The same things were measured in two ways. Each way mixes the same 4 hidden numbers, adds some noise and spreads widely along 4 directions of its own, which tell nothing about the thing.
In the rows, zero is written as 128.
Some things both ways: the first way, then the second way.
[ 83  73 138 136  66 117 133 126 161 130]
[143 160 103 172 109 151 153 104 111]

[ 76 101 175 142 109 117 118 102 134  90]
[112 173  77 204 116 173 129 147 136]

[104 181 155 186 128 155 173 146 104 105]
[ 93 156 153 146 123 118 181 118 149]

[ 71 102 157 144 159 156 133 149 148  85]
[142 192  82 166  75 183 106 144 118]

[ 81  38 167 120 154 134 114 152 127 119]
[142 179 117 122  56 161 103 145  99]

[ 98 114 166 184 151 145 123 185  93 159]
[ 95 170 123 164 107 126 163 128 153]

[119  85 132 125  83 105 151 101 143 105]
[132 125 117 146 155 147 134 155 106]

[182  95 100 135  77  83 167  99 139 127]
[161 135 117 154 120 127 174 135  97]

[130  88 127  80 109  88 128  93 132  99]
[187 134  93 122 152 161 108 141 107]

[105 192 105 156  83 145 154 162 145 135]
[187 106 141 113 189 107 189  95 136]

[108 144 150 201 159 160 169 184  93 155]
[ 59 146 153 155 134 102 178 121 153]

[ 83 160 149 159 128 136 171 116 143  90]
[123 133 128 149 157 115 169 131 147]

[130 117 136 170  73  79 172  60 168  95]
[ 98  88 125 191 190 135 149 189  97]

[141 109 134 152 114 115 132 157  91 163]
[ 75 147 117 171 138 142 138 110 135]

[169 175 129 166  98  55 131  74 139 133]
[123  78 111 188 167 144 123 147 112]

[148 104 124 145 166  94 157 133 124 167]
[213 122 120 121 139 151 148 114 126]

[134 126  97  71 117 127 104 170 114 152]
[217 136  95  95 166 131 132  78 135]

[133 111 140  78 140  91  87 136  88 153]
[173 112 130  76 146 116  99  93 132]

[146 102 133 162  85  46 153  65 138 161]
[173  84 133 157 172 146 163 126 115]

Other things, the second way, with their names:
(366): [142 141 109 105 146 135 100 119 131]
(460): [150 153  94 132 136 165 105  81 147]
(315): [ 87 139 149 146 140 103 172 138 140]
(503): [117 116 131 136 170 129 137 142 119]
(456): [184 170  86 129 134 155 133 131 121]
(270): [138 150 105 126 100 189  77 137 108]
(235): [114 176  99 182 113 132 161 133 137]
(123): [182 155  94 133 144 144 146 131 134]
(432): [174 126 105 140 183 175 133 128 155]
(426): [172 152  97 154 132 146 154 168 106]
(205): [160  97 100 146 184 113 139 131 128]
(331): [ 62 113 132 199 161 122 156 165 126]
(465): [100 135 117 156 123 132 125 152 107]
(269): [135 134 114 178 150  98 196 145 112]
(367): [146 138 121 122 126 158 116 104 129]
(49): [123 168 118 156  83 147 140 107 128]
(355): [118 171  89 194 106 159 137 144 142]
(436): [188 177  99 131 132 142 171 118 135]
(490): [159 132 107 159 163 157 157 172 118]
(128): [206 165 140  69 122 102 169  92 125]
(330): [178 109 112 114 136 154  85 124 108]
(312): [184  96 143 132 201 144 190 109 139]
(298): [113  84 141 131 213  92 151  90 149]
(68): [152 159 112 143 123 132 159 115 132]
(275): [145 136 144 137 106 125 168 137  94]
(407): [108 159 110 159 115 149 133 101 135]
(321): [129 124 140  85 149 111 116  96 132]
(149): [158 145 104 155 124 184 137 166 101]
(166): [133 104 135 134 140 166 101 162  97]
(445): [177 145 128  55 129 150  89  59 148]
(323): [196 124 114 153 149 129 177 125 115]
(509): [179 131 122 131 158 139 156 132 135]
(519): [130  98 107 192 198 189 133 161 114]
(483): [121 117 148 126 147 116 144 142 119]
(175): [170 136 100 158 144 133 156 130 126]
(145): [128 164  94 177 127 155 140 134 115]
(98): [134 161  99 173 128 117 172 120 130]
(358): [160 104 131 107 172 133 122  65 138]
(310): [ 91 142 114 172 146 130 147 131 128]
(40): [147 126 113 164 162 107 171 127 135]
(411): [147 114 142 128 164 139 155 123 128]
(55): [205 164 104 103 144 160 142  98 140]

Some of these things the first way, each followed by its name:
[141  89 140  85 110  65  87  97 115 140] => (330)
[124  82 112 160 132 108 196 108 169 129] => (269)
[ 95 151 124 134  86 178 108 204 127 122] => (436)
[141 113 123 141 101 127 117 167 115 141] => (145)
[144 171 117  65 129 133 110 162  77 115] => (445)
[134 103 138 148 151 107 159 121 118 129] => (49)
[119 128 148 168 102 142 108 189  86 162] => (315)
[ 84  57 161 169 132 124 142 129 148 120] => (149)
[177 126 112 117 115  71 114 113 110 165] => (205)
[123 143  96  92 112 160 163 167 129  98] => (128)
[126  87 141 114 123  76 151  77 134 115] => (175)
[155 209 110 133  61 107 107 150 101 160] => (298)
[132  68 131 142  49 107 122 131 123 140] => (275)
[143 125 129 103 106 118  79 177  80 166] => (460)
[141 150 102 151  94 100 173  98 165 110] => (323)
[174 205  94 182  75 117 172 148 122 152] => (312)
[148  93 131  78 104 108 120 132  81 133] => (55)
[154 195  98 133  93 122 111 175 112 170] => (358)
[143 178 129 204  86 105 156 111 147 118] => (519)
[125 123 131 113 152 121 141 126 123 108] => (123)
[ 82  49 177 125 154 119 105 136 116 133] => (270)
